The rows of a group lie close to one hidden flat surface of 6 dimensions, which passes through zero. Surfaces can cross.
Known rows, each followed by its group:
-1 -4 -3  8 -6 -3  4 -2 12  1 -4 -2 -9  3 -4 -> K_683
 -9   1   1   3  19   8 -15  -2  11   1   9  -2   7   3  -1 -> K_985
  1  -9  15  15   1   0 -13 -10  15  16  30   5   9  10 -10 -> K_565
-19  -4   1  -2  17   4   0  -1   6  -6  21   1  27  13  11 -> K_872
 -9  -6 -20 -19  -2  -2  12   4   0  -8  -2   9   3  11 -12 -> K_683
  0  -6   0 -11  12   6 -14   5   5   3  -1  10 -16   3  -6 -> K_683
 -2  -4  -7  -3   9   8  -2 -12  21 -17 -12   0 -28   9   2 -> K_872
 33  15  15   8  -1  -5 -15  -1 -12  25   3  -7  -5 -24  -9 -> K_683
-12  -7   2  31 -19  -4   4  -5  23   2  -8 -13 -14   0   3 -> K_872
  9   8 -11   3 -32 -10  20   9 -19  -1 -30 -11 -11 -19  -1 -> K_985
-30  -5  -6 -14   1  20  -3 -10 -17 -21  -2  -3   4  -2   8 -> K_985
-15  -9   5  16  -8   2 -12   9   8  11   0  -3  -8  -4  -2 -> K_872
 -9 -12 -21  -7 -18  -2  -1 -11   3  17  18  -8   6  -7 -42 -> K_565
 6 -1  1 -3 15 -5  5  1  7 -2 10  5  9  9  5 -> K_565
-10   6  -1   9 -15  11   2 -18 -11  -8  -2  -9  10  -4  -2 -> K_872
 12  -9   5  19 -16 -15  11  -2  20   4  -6   1 -22   6   0 -> K_985
-22   3 -15 -22   1  15  -1  -5 -20 -19  -6  -1  13   0  -3 -> K_683
 -5  22 -14  -8  11   3 -12  20 -23  10 -12 -19  25 -31  -1 -> K_985
  4 -12 -24 -10  -1 -10   6  -8  28   5  15   6   0  15 -35 -> K_683
-4  6 -4  3 -9 -3 16 -4 -6 -9 -3 -8 13 -3  7 -> K_872
-13   3   2  10  -5   3  10  -7  -4 -10   0  -8  15   2  12 -> K_683
 0 -1 -6 -4  2 -2  4  0  5  1  0  0 -2  1 -4 -> K_565
  4   6  10  19  -4 -10  20   1   6 -10  -5  -6  10   6  28 -> K_565
  6  18  -9  11  -3  -1   4   0  -3   2  -6 -14  23  -6  -6 -> K_985
 -6   1  -7   6  -3 -13  25   6   4  -9  -1  -8  18   2  15 -> K_872
 17  -5   9  15  -9 -12  -5   6  13  19  -1   3 -18  -2  -7 -> K_872
  0   5  -8   1 -15   3   7  -5  -8  -8 -16  -5  -4  -2  -5 -> K_985
  6   2   3   2  -4  -2  -2   5  -2   4  -9   0 -10  -4   1 -> K_565
-7  3  9  9  1  7 -2 -8 -4 -5  7 -1 13  4  9 -> K_565
 -4  -1   4   2   6   7 -10  -3   4  -1   2   1  -5   1   1 -> K_683
10  7  6  0 16 -6 -1  6  0 10 19  0 26  2  1 -> K_985
-25   4 -11 -18  -5  29 -17  -4 -27 -18 -24  -5 -11 -14  -2 -> K_565

New rows, each followed by its group:
-28 -16   5   8   1   7   6 -12  11 -12  10  -4   1   8  16 -> K_985
 23  -6   0  -7   5 -18  -4  27  10  20  -8  11 -29  -6  -5 -> K_872
-20 -13   5  -2  10   3  -3   1   2  -2  11  -3   1  -2  15 -> K_985
  5   2   0 -11   3   0  -2   8 -11   2  -1   6   0  -2   1 -> K_683
 -8  -3  -1  17  -2  -5  -2   7  15   8  -9 -13 -10 -10   7 -> K_985
  1 -10   8 -13  15  -7  -6  18  -6  15  12   6  -6 -11   9 -> K_985
-13  -5   7   7   4   0  -5   5  -3   8  18   2  22   2   2 -> K_872
-17 -10   2 -12   0   5   8  -6 -13 -12  10   4   7   3  13 -> K_985
 15   5   4   6  -3 -15  11   7   0  11   5  -1   8  -2   2 -> K_985
-26 -13   4   1   4   5 -26  29  -6  21   6   5   3 -10  -4 -> K_872
-13  -5   7  12  -6  -2   9   8   4 -10 -11   1  -9   6  23 -> K_683
-18  -3   0  21 -29  -4   2  17 -14  15 -12 -13   5 -19  -1 -> K_872
 -9  10 -15 -19  -6  13  -4   5 -29  -8 -22  -5  -1 -16  -5 -> K_985
  0   7   4  16 -12  -2   9  -5  -3   0  -5 -13   6  -7   8 -> K_683
  9  16  -9   8   6  14 -16 -15  14  -5  -7  -1   8  13 -22 -> K_985
 2 -1  0  4  1 -3  2  1  9  0 -4  0 -7  2  4 -> K_565
  4 -10   5 -16  -4  -6   8   7 -16   3   3  10  -8  -4   7 -> K_985
-22  -5  -6  -2   4  14 -11  -1   2  -8  -6  -3  -6  -1   2 -> K_872
 17  -4 -12 -15   6  -5 -13  -2  16  16   7   8 -16   2 -36 -> K_683
  4   7  -3  -6   2  -3  -1   9 -11   5  -1  -2   7 -10   0 -> K_985
-3 -4  4  8 -6 -9 12  1  3  2  5 -4  6 -2 11 -> K_985
-3  0  7 16 -5 -2  4 -5  6 -1  2 -6  4  0 10 -> K_683
 25  -2  11   3   5 -20   1  18   5  24  15  11   3   1  -4 -> K_872
-10  -1  -9  -8   3   4   2  -3   1  -9  -2  -2   3   2   0 -> K_565
 -6   0  -5  -1  -5   0  -2  10  -5   3 -14  -7 -14 -15   3 -> K_985
 -1   7  -3   3  15  14 -24  -7  16  -1  -4   0  -5   6 -16 -> K_985
 0  9 -6  6 -5  4  1 -7  0 -6 -8 -6  7  1 -7 -> K_985
 0  6 -3  4  1  2 -4 -2  5  0 -4 -2  1  1 -5 -> K_985
-7 -2  0  6  3  1 -2 -1  7  0  1 -6  3 -1  4 -> K_985
 -5  -5 -19  -8   0  -7   8  -1  13  -2  -3  -4  -5   0 -13 -> K_565
 -8 -10   5   1   6  -3  -2   4   6   3   7   0  -6  -2   8 -> K_985
  1  -2  -4  -5   5   3   0  -2   7  -7  -8   1 -14   2   1 -> K_872
-16  -7  -4 -10  18   4  -3   4  12  -9   3   3   1   8   7 -> K_872
 12   7  -2  -7   8   5 -12   1  -1   3  -2   6   0   2 -13 -> K_985
-15   3  -3  11   3   6  -2  -6  10  -5  -1 -11  10   0   4 -> K_985
-12  -7 -10 -18  11  11 -16  -3   5  -2   2   4 -10   2 -15 -> K_565
 26   8   1  17  -4   0  -1 -23  26  -5   3  11   1  31 -23 -> K_985
  7   4   3  -9   9  -8  11   2 -11   2  21   8  31   8   3 -> K_683
-21 -20   5 -16  -2  12  -3  -9  -5 -16   3  11 -23   8   9 -> K_985
  2  -1  10   7  -6   4 -14  -1  -7  13   7   2   0  -4 -10 -> K_872
 -7   0  -1   3  -5   6  -4   2  -4  -4 -15  -4 -14  -7   4 -> K_683
  6   4  22  -6  14  13 -22   0 -20   9  22  13  16   3   1 -> K_565
  0   1  -8   4  -2 -11  19  -3   8  -4   6  -6  15   5   3 -> K_565
  0  -2   3   4   4   6 -12  -5   9   3   0  -2 -13  -1  -4 -> K_683
 21  17  -7  -5   2  -1  -9   8  -5   9 -11   0   5  -6 -17 -> K_985
 -9 -13   2 -31   9  17 -14  -4 -14 -10   3  19 -20   7  -2 -> K_985
 -9  -9   2   6  14  14 -24 -17  24   1  10  -2 -14   7 -11 -> K_683
